The rows of a group lie close to one hidden flat surface of 9 dimensions, which passes through zero. Surfaces can cross.
In the rows, 128 means zero.
Some rows, each with its group after it:
[162 107 182 132 134 128 155 150  66 182 126  61 117 181 109 110 114  93] | Q630
[135 105  94 146 152 152 139 104 103 158 123 152  87 116 122  94 117 155] | Q84
[179 145 141 135 164 147  73  87 128 121 157 110 104 115 128  99 115 116] | Q943
[163 140 118 152 122 192 125  96 157 173 157 110 153 173 161 140 221 134] | Q849
[ 70 157 132 126 110 150 146  94  98  80 128 123 115 141 194 151 148 154] | Q991
[124 113 131 125 101 106 174 164  68 126 105 154 121 105 134 128  84 152] | Q849
[ 70  79 110 100 122 108 179  85 123 112 164 149  76 117 116 152  66 123] | Q664
[145 125  88 176 117 126 120 178 120 155 101 159 136  95 121 112 161 189] | Q991
[ 65  74 116 145 128 134 192 174  70 183  77  90 125 158 114  88 137 165] | Q991
[118 167 132 160 187 153 156  72 133 110  96  78 149 129 105 125 142 126] | Q275
[143 142 122 163 103 117 195 164  48 117 122 112 104 118 148 119 132 155] | Q145
[113 147 103 101  73 104  91 205 111 104 111 131 122 134 185  88 135 155] | Q943
[179 126 152  68 105  77  75 188 133  83 155 122 137  95 122  91  68  90] | Q630
[140 155 136 142  74 140 171 165  99 148 125 132 134 171 169 153 193 134] | Q145
[ 46 105 106 128 144 117 123 135 147  80 175  54 117 136 155 120 162 126] | Q664
[ 98 146 126 186 170  92 112 155 165 125  99 104 148 124  99 184 180 125] | Q145
[147 151 151 149 166 108 118 103 125  91 103 140 144  64 101 150  87 162] | Q991
[120 152 137 132 183 131 112 111 112 123 103  57 119 121 105  46 118 139] | Q121
[158 128 128 122 140 127  85 153 160  79 140 102 160 104 146  98 119  95] | Q630
[130  73 155 149 161 127  79 104 144 132 153 158 115 111 138 197  86 109] | Q121
[128 210 174  99 106 120  87 137 172 129 130 112 195 143 121 154 193 134] | Q630
[123  91 135 138 102  85 149 169 115 157 110 194 127 109 103 193 101 149] | Q849
[145 159 156 160 152 134  96 124 163 137  63 171 185 109 113 181 147 144] | Q664
[136 142 140  76  79 107 140 109 141  98 178 171 118 132 143 179  93  84] | Q84
[144 141 127  91 118  86 109 154 135 121 139 143 101 136 109 109  85  75] | Q84
[123 129 116 111 110 167 120 110 131 172 152 137 127 131 125  55 163 197] | Q275
[136 124 132 130 150 120 109 137 125  99 123 103 131 101 121  92 108 132] | Q121
[118 114 123 108  74 112 118 190 154 153 132 138 151 166 160 158 167 111] | Q121
[145 141 129 153 136 149  91 102 163  96 162 113 143 132 171 161 169 112] | Q121
[161  97 171  95 105 100 115 183 135 160 146  98 152 158 116 133 106  78] | Q275
[102  70  94 162 155 157 115 119 160 164 120 151 133 110 113 121 145 162] | Q84
[167 147 151  97 114 149 102 135 131 137 123 108 147 171 160 114 147  78] | Q664
[109  93 126  97 106  99 127 159 183 121 135 143 160 133 114 152 120  90] | Q121
[153 164 107 163 144 169 122  68 141  83 159 145 123  96 170 150 156 149] | Q849
[ 96 154 153  89  90  67  94 211 132 111  77 140 173 143 134 152 116 120] | Q943
[126 138 133  63  72 104 157 138 128 153 141 184 123 145 107 147 100 123] | Q630
[158 128 156 116 141 123 101  96 151 165 138 166 123 144  83 165 116 111] | Q943
[102  80 145 118 144  81 149 167 128 129  99 135 147 105  67 140  65 125] | Q664
[122 110 143 107 176  79  92 138 137  77 115 120 136  57  83  94  44 131] | Q630
[ 76 111 123 104 139 116 157  99 101  89 115 131 101 105 131 129  66 143] | Q991
[156 100 140 147 115 161 140 158 154  82 141 107 210  88 159 134 142 133] | Q145
[198 133 185 115 107 105 137 154  68 161 108 161 125 116 108 143  77 129] | Q943
[ 59 149 100 125 133 115 128 141 120 109  83 120 119 123 129 100 132 168] | Q849
[165 143 120  73 103 180 160 100 120 122 153 103 121 161 143  59 127  72] | Q630
[172 135 106 135 151 123 104 130 125 159 108 170 118  92  80  93 106 156] | Q664
[115 108 131 122 113 124 116 161 120 146 118 118 143 155 135 125 132 119] | Q121
[129 110 146  85  64 114 141 144 160 139 155 166 133 165 140 196 130  71] | Q664
[150 128 122 116  78 191 161 115 109 123 136 149 159 123 198 101 138 173] | Q145
[134 109 120 137 138 138 127  76 109  68 176 155  81  89 172 164  73 124] | Q991
[105 118 137  85  73  96 154 166 146 165 117 157 149 173 106 160 131  87] | Q849
[129 147 142 161 123 145 127 130  91 124 124  96 131 147 164 155 162 146] | Q275
[113 123 178 112 133 109 167 137  78  99 105  88 152 122 127 129  82 123] | Q991
[ 78 125 123 121 140 130 153 100 132  69 127  91 126 113 140 120  93 113] | Q943
[192 122 157 154 100 113 105 132  89 149 185 151  75 149 156 177 126 105] | Q630
[114 115 122 123 120 110  92 163  83 117 134  93  75 149 172  86 117 131] | Q275
[126 137 102  97 111 136 129 135 142 170 123 139 111 156 108  78 144 132] | Q991
[180 169 112 119  81 126  64 154 155 102 174 131 120 153 195 126 178  92] | Q84
[124  96 166 107 121 126 155 150  92 193 123 110 147 120  80  88  96 158] | Q275
[ 86 129 137  80 113 115 119 128 195 158 128 153 150 185 100 181 147  76] | Q943
[159 139 148 136 143 124 134 166 121 158 105  72 163 134  90  87 144 120] | Q664
[127  92  62 129 156 127  93  94 187 104 186 159  85 101 120 107 120 124] | Q943
[156 119 131 144 125 132 137 163 163  89 105 127 200 110 138 144 124  89] | Q630
[128 156 140 165 174 140 132 120  70  75  97  50 116 128 165  93 131 125] | Q275
[107  87 134 143 171 175 101 108 148 111 158  64 172  98 146  80 136 151] | Q84
[127 125 130  90 155 156 121  57 168 171 166 102 106 195  92 107 141  68] | Q849
[195 123 175 145 159 139  73 133 114 116 161  75 154  85 135  97 110 131] | Q275
[137 172 124 129 136 140 125  55 150 172 137 173  92 161 100 163 149 128] | Q121
[130 138 112 186 178 132  98 120 111  74 116 128 126  48 137 125 121 189] | Q991
[134 114 160 140 109 156 154 182 129 111 110  92 215 107 148 135 149 133] | Q145
[160 140 124 150 170 131 127  58 127  86 148 164 102  62 110 147  76 140] | Q121
[114 100 160 118 149 103  93 141 142  57 120 112 157  91 146 160  69  90] | Q664
[148 179 138 148 117  81  99 176 139 151  90 180 142 129 103 184 156 144] | Q121
[152 146 155 136 143 103 114 105 113 152 128 150  92 153 102 188 115 107] | Q145
[133 130 106 129  76 124  97 183 170 159 149 152 152 158 160 158 202 121] | Q849
[152 156 154 136 135 172 144  93 127 145 139  64 150 171 134 118 180  96] | Q630
[151 121 136 104  72 110 143 199 141 171 140 123 148 173 134 137 167  92] | Q664
[142 127 109 179 123 115 143 196  89 174  61 146 124 128 118 125 145 157] | Q84
[ 92 140  90 119 123 117  85 133 197 142 142 140 122 163 126 142 196 113] | Q145
[149 157 150 131 124 106 134 137 102 174 126 112  97 180 114 150 140  96] | Q145
[ 97 121 127 181 162 144 185  96 106  94 110 113 140  81 121 149 118 175] | Q943
[153 156 151 133 146 117 131  96 123 116 113 165 146  85  93 152 101 147] | Q991
[126 134 125 133 157 135 108 158 149 121 106  92 188  80 105  61 137 177] | Q275
[135  92 138 117 128 140  92 152 191 132 161 106 174 137 134 138 146  98] | Q84
[116 110 110 105  81 110  76 184 170  86 167 154 155 103 187 145 138 131] | Q84
[142 133 101 117 110 111 117  98 123  95 163 189  71 109 152 158  87 122] | Q849
[142 145 135 162 173 133 101 112 103  94 112  92 130  86 146  93 122 164] | Q943
[124 172 112  95  97  93  95 205 127 133 104  96 125 174 148  72 163 100] | Q84
[109 107 120  99 104  95  84 173 156 143 141 144 124 140 124 115 133 124] | Q275
[176 125 103 121 134 141  96  92 150  89 188 125  94 121 148 107 109  94] | Q145
[ 94 136 118 122 159 151 129  92 159 114 108 109 150 129 117 118 152 127] | Q849

New rows, each followed by its group:
[126 181 106  92 121  66 112 113 118  75 124 170  62 109 123 129  77 119] | Q84
[ 74  79 128 180 170 137 133 104 115  89 126  87 121 122 162 170 114 128] | Q991
[135 148 156 138 147 150  85 111 163 121 115 135 180 112 145 167 155 146] | Q145
[ 74  89  83 159 161 129 152  99 174  39 159 127 135  69 140 163 113 123] | Q943
[ 88 121 116 101 161 127 158 115 148 147  91 103 138 152  71  69 110 110] | Q275
[104 117 108  84  63 170 137 129 143 120 188 126 126 166 199 103 168 133] | Q84
[107 113 120  87 127 144 113 126 161 142 151  87 140 161 123  77 146 105] | Q84
[134 114 159 141 139 119 110 122 179 100 145 137 184 104 122 215 132 113] | Q84
[146 106 190 129 135 140 157  94 113 190 145 135 140 137  83 181 102 125] | Q275
[ 90 163 122 156 146  81  77 150 169 148 117  96 120 176 100 162 203 105] | Q145
[152 128 128 107 113 127 128 191 121 114 109  97 176  90 116  44 114 148] | Q275
[ 91 184 118 114 144 144 132 138 131 185  69  88 162 160  80  39 192 182] | Q991
[157  90 139 138 131 120  83 165 150 172 150 133 144 123 103 137 146 121] | Q849
[144 146 140 155 144 157 113 101 160 141 133 130 175  98 124 151 176 170] | Q275
[ 70 108  97 133 162 142 116  93 126  94 128 112  92 117 155 109 114 153] | Q991
[ 87 111  92 113 136 124 149 116 152 139 101 171 145  87  76 110 107 185] | Q275
[ 67 190 100 120 114 127 132 106 127 104  88 167 134 110 142 136 152 206] | Q991
[123 103 149  92 132 138 161 103 130 149 146 105 115 182 116 137 110  65] | Q991
[107 124  87 174 140 133 170 107  99 136 167 115  73 106 113  96 165 189] | Q664
[143 170 148  79 138 142  83 108 107  62 154  58 108 132 169  46 102 100] | Q991
[177 128 139 129 118 132  85 141 152 100 179 117 130 132 173 152 139  79] | Q991
[101 108 120 150 123 183 151 104 138 156 137 126 146 141 150 132 171 167] | Q84
[143 153 137  98 165  94  97 103 176 126 106 152 153  92  40 113  81 119] | Q991
[147 145 133 143 149 124 116 102 168 105 134 134 147 125 126 190 133  89] | Q275
[126  82 112 157 103 155 183 154 109 173 102 113 133 171 157 135 154  94] | Q630
[194 127 202 149 150 106 110 158 119 136 106 122 182 111  89 172  93  98] | Q943
[102 112 128 128 154  90 129 155 161 110  86 118 161 110  74 158 101  92] | Q275
[176 116 161 117 126 164 109  77 127 175 180 134 113 131 128 133 134 137] | Q275
[106 178 169 112 135 120 163  98 108 127 102 120 153 113  88 129 126 177] | Q630
[118 117 137 137  88 165 197 127 135 193 111 155 171 169 110 179 186 141] | Q849
[108 201 128 116 128 122 143  79 100  86 128 128 107 127 139 142 131 135] | Q84
[139 152 116 132 118 172 154  98 130 158 139 146 157 113 119 107 171 184] | Q275
[119 103 120 133 130  93 149 173 135 197  77 152 131 150  58 134 116 106] | Q84
[ 92 104 116 149 119 140 105 137 185 123 147 154 177 110 153 178 176 148] | Q84
[114  69 100 146 161 124 100 147 180 180 132 129 116 137  79 102 132 107] | Q991
[111 117 152 118 145 120 139 110 156 138 130 111 148 154 111 163 126  87] | Q991
[103 114 169 121  94 123 173 134 108 124 126 119 141 161 156 209 123  93] | Q991
[119  86 137 162 154 131 165 167 100 134 111  64 162 110  98  89 134 150] | Q943
[101 119 122 146 120 118 170 180 100 163  74 120 146 120 100 101 139 177] | Q991
[134 131 136 112 141 138 158  99 111 182 110 108 101 177  87  96 127  98] | Q84
[212 206 127 146 106 112 113 149  76 105 122 124  84 133 168 118 128 109] | Q84
[145 152 108 117 137 106  58 171 158  99 120 110 147  99 126  69 140 139] | Q991
[158  89 112 122 110 153 194 118 100 106 172 101 111 129 144  95 100  90] | Q943
[143 136 165 170 187 127 122 108  93  91  58 136 156  65 111 137  73 163] | Q664
[ 60  90 105  90 104 143 147 114 174 157 104 199 146 124 111 138 114 157] | Q145
[166 153 130 156 186 140  73 128 135 114 120  78 146  95 111  50 138 157] | Q991
[161 127 158 121 122 125 153 148 134 185 118 102 166 165  88 128 149  89] | Q991
[140 116 161 123 164 135 172 114  97 138 101  97 148 112  73 101  82 130] | Q275
[ 94 115 136 112 148  98 107 137 191 102 126 119 163 133 102 167 120  80] | Q943
[147  58 143  92 104 122  78 168 101 161 160 123  88 171 172 103  79  92] | Q121
[105 102 135 132 139 172 159  56 120 112 167  98  89 166 175 166 122  88] | Q991
[149 114 106 126 158 137 118 129 127  57 115  98 141  79 136  63  84 117] | Q630
[123 132 114  82 110  81  92 153 102 117 142 137  60 141 137  90  79 108] | Q849
[136 157 145 100  69 102 132 187 122 100 119 112 144 167 170 138 138  82] | Q849
[130 115 155 162 137 126 129 116  73 131 130 136 105  96 141 153 102 179] | Q275
[ 96 110 140 107 114 116 182 104  92 107 116 161 110 105 127 165  68 142] | Q991
[ 98  77 121 146 119 113 120 191 122 125 128 105 138 135 163 141 128 120] | Q991
[122 169 162 110 135 127 118 132 116  94 106  75 156 128 133  76 119 126] | Q991
[192 102 126 145  91 157 157 115 120 166 178 172  94 144 137 169 141  98] | Q991
[149 159 181  60  92  90 139 141 139 141 145 146 163 136  77 146  96  93] | Q630
[115 135 111  93 108 143 101  79 170 123 136 204 111 153 159 185 123 102] | Q664
[149 154 154 186 180 124 161  86  85 134  75 130 115 109  82 153 101 153] | Q84
[ 67 131 149 115 161 102 126 124 143 151  72 125 153 136  78 146 118 137] | Q943
[ 97  91 151 112 110 106 159 126  76 172 131 135  66 169 126 159  89 117] | Q275
[164 133 136 157 167 123  56 132 158 169 125 135 144 108  99 136 157 147] | Q943
[140 156  79 149 143 162 100 101 128 157 130 121  69 164 142  45 174 140] | Q84
[ 86 189 154 107  98  90 153 158 136 148  80 130 159 180 103 182 170 120] | Q84
[181 198  98 141 101 138  98 116 132  96 144 165 109 109 159 129 172 148] | Q121
[143 111 138 132 111 117 120 161  69 119 135 108  98 118 160  94  96 149] | Q275
[110 102  99 127  90  95 107 161 117 113 138 193  95 101 159 163 103 150] | Q275
[169 135 140  68 118 149 151 100 137 112 156  93 117 167 134  76 100  39] | Q849
[129 115 154 161 143 161 159  96 104 118 128  89 147 126 149 152 135 150] | Q121
[153 106 182  99 104 128 157 143 129 141 119 144 195 120 107 163  91 103] | Q145
[168 106 134 119 105  94 159 183 103 159 127 143 135 124  92 113 103 125] | Q664
[124  66 125  99 137 163 113  83 117 142 177 103  82 168 159  89  93  87] | Q121
[140 133 178 139 182 108 103  87 131 148 146 100 119 129  82 169 116 115] | Q630
[158 162 104 106 134 158  59  85 171 131 144 162 106 160 160 100 146 102] | Q664
[126 141 139  97 180 122  90 102 174 139 124  92 139 141  72  77 119  92] | Q991
[ 96  99 130 173 137 100 213 166  95 116  93 120 154  90  85 158 102 142] | Q145
[158 185 116 147 142 117  73 129 131  73 124 144 145  64 146 112 129 163] | Q991
[178 146 156 142 147  68 106 148 132 139 149 103  93 157  93 162 115  51] | Q145
[ 72  94 149 149 179 106  51 151 157 184  79 138 128 149 109 165 134 143] | Q121
[173 166 155 111 112 110  64 127 139 184 119 182 112 148 113 157 131 132] | Q943
[134 163  96 137  78 108 118 195 108 140 102 162 116 141 153 128 164 146] | Q84
[ 91 118  64 130 121 147 174  88 171 137 163 138  77 163 110 120 163 116] | Q145
[139 139 141 186 196 139 158  87  87 138  81 123 117 103  85 132 110 161] | Q84
[151 147 120  91 140  93  93 136 145 151 120 153  94 130  80  87 105 111] | Q121
[110 119 117 171 151 109  75 129 111 123 145 145  79 112 145 159 136 172] | Q630
[138 118 143 156 138  99 124 149  87  89 118 126 105 101 157 152  86 123] | Q275
[154 130 117 108  81 114 179 166 101 118 120 146 126 127 142 114 105 115] | Q275
[107 112 120 130 100  97 198 173 114 111  98 155 151  87 108 152  97 158] | Q121
[156 116 136 162 176 144 110  73 102 126 159 114  73 134 134 124 110 113] | Q630
[136  74 116 165 151 154 196 100 152 160 160 120 143 117  79 146 143 125] | Q943
[157 137 133  95 143 115 102 124 137 126 133 111 126 121  99  63  95 106] | Q991
[147 146 140 141 119 108 101 144 125 140 106 170 139 104 121 167 131 152] | Q943
[145 161 104 146 112 106 109 193 111 153  87 133 113 154 141  99 169 123] | Q84
[163 134 198 172 169 139 129 102  78 170 100 101 139 133 120 172 121 129] | Q121
[133 177 153 121 134 158 173  84  93 161 105 106 137 150 107 100 149 155] | Q991
[107 117 105 112 114 150 104  96 122 163 149 143  68 178 158 101 142 128] | Q121
[118 141 143 142 150  84 136 123  73  82 101 123 107  92 124 156  65 152] | Q849
[ 89 126 155 154 188  77 123 142 142 145  85 103 138 125  54 162 120 111] | Q145
[ 50 159 127  71 107  92 112 153 142  99  82 132 124 159 142 129 112 126] | Q943
[102 110 162 141 160 134 118  89 125 176 132 114 109 158  99 162 138 137] | Q275
[106 145 137  88  83  92 139 191 135 106  95 116 159 153 140 132 134 104] | Q849
[ 78  88 128 114 119  92  98 212 169 139 104  91 174 162 130 135 163  94] | Q991
[102 149 117 153 159 123 102  99 175 130 127 137 129 136 112 176 166 128] | Q145
[117 105  95 104  76 133 123 145 111 137 163 173  82 141 175 121 121 142] | Q121
[124  91 110 115 123  92  71 173 141 158 147 141  94 135 112 104 112 131] | Q849
[161  98 152 146 141 147  72 147 108 105 148  84 133 130 183 118 109 113] | Q121
[137 128 142 120 140 129 158  77  88 189 115 172  75 143  81 142  87 136] | Q121
[119 155 182 113 138  67  78 161 121 136 113  96 117 173 108 170 120  73] | Q849
[177 174 112 116  83 128 159 154 116  83 143 137 136 103 147  96 127 138] | Q121
[ 97 117  85 162 152  75 102 164 150 128  81 192 124  86  92 157  99 161] | Q84
[130 136  94 107  76 118 153 118 137 104 148 211 108 105 145 143 105 150] | Q630
[137 139 101 145 148 172 112  95 186  88 145 119 157 105 156 119 161 135] | Q849
[143 160 130 122 122 160 131 113 137 117 138 105 139 155 159 119 168 112] | Q849
[ 75 151 146  72  91 111 172 108 112 123 100 151 129 147 118 134 115 137] | Q991
[143  94 111  73  98 127 144 120 114 156 160 169  84 118 109  73  76 142] | Q275
[ 81 137 141 187 152 152 143 114 130 120 111  98 151 139 152 187 190 153] | Q991
[105 102 153  74 121  81 146 152 129 115 124 127 141 123  86 125  59  97] | Q84
[126 100 112  56  45 112 144 192 162 188 144 185 146 167 108 116 145 102] | Q275
[141 114 130 121 145 156 179 116  92 118 105  85 137 131 120  72 101 118] | Q630
[ 78 113 111 132  87 123 217 136  92 117 114 136 131 122 137 152 127 144] | Q943
[133 148  75 108  93 128  93 129 191  97 171 156 122 134 154 111 174 110] | Q121
[192  85 153 139 144 142 114 118 146 133 171 116 151 109 122 141 100  80] | Q84
[155 120 127 133  85 120  93 198 171 128 145 136 173 139 158 143 178 109] | Q849
[152 155 116 105 165 105  82 142 148 130 105 141 134  80  57  61  94 146] | Q991
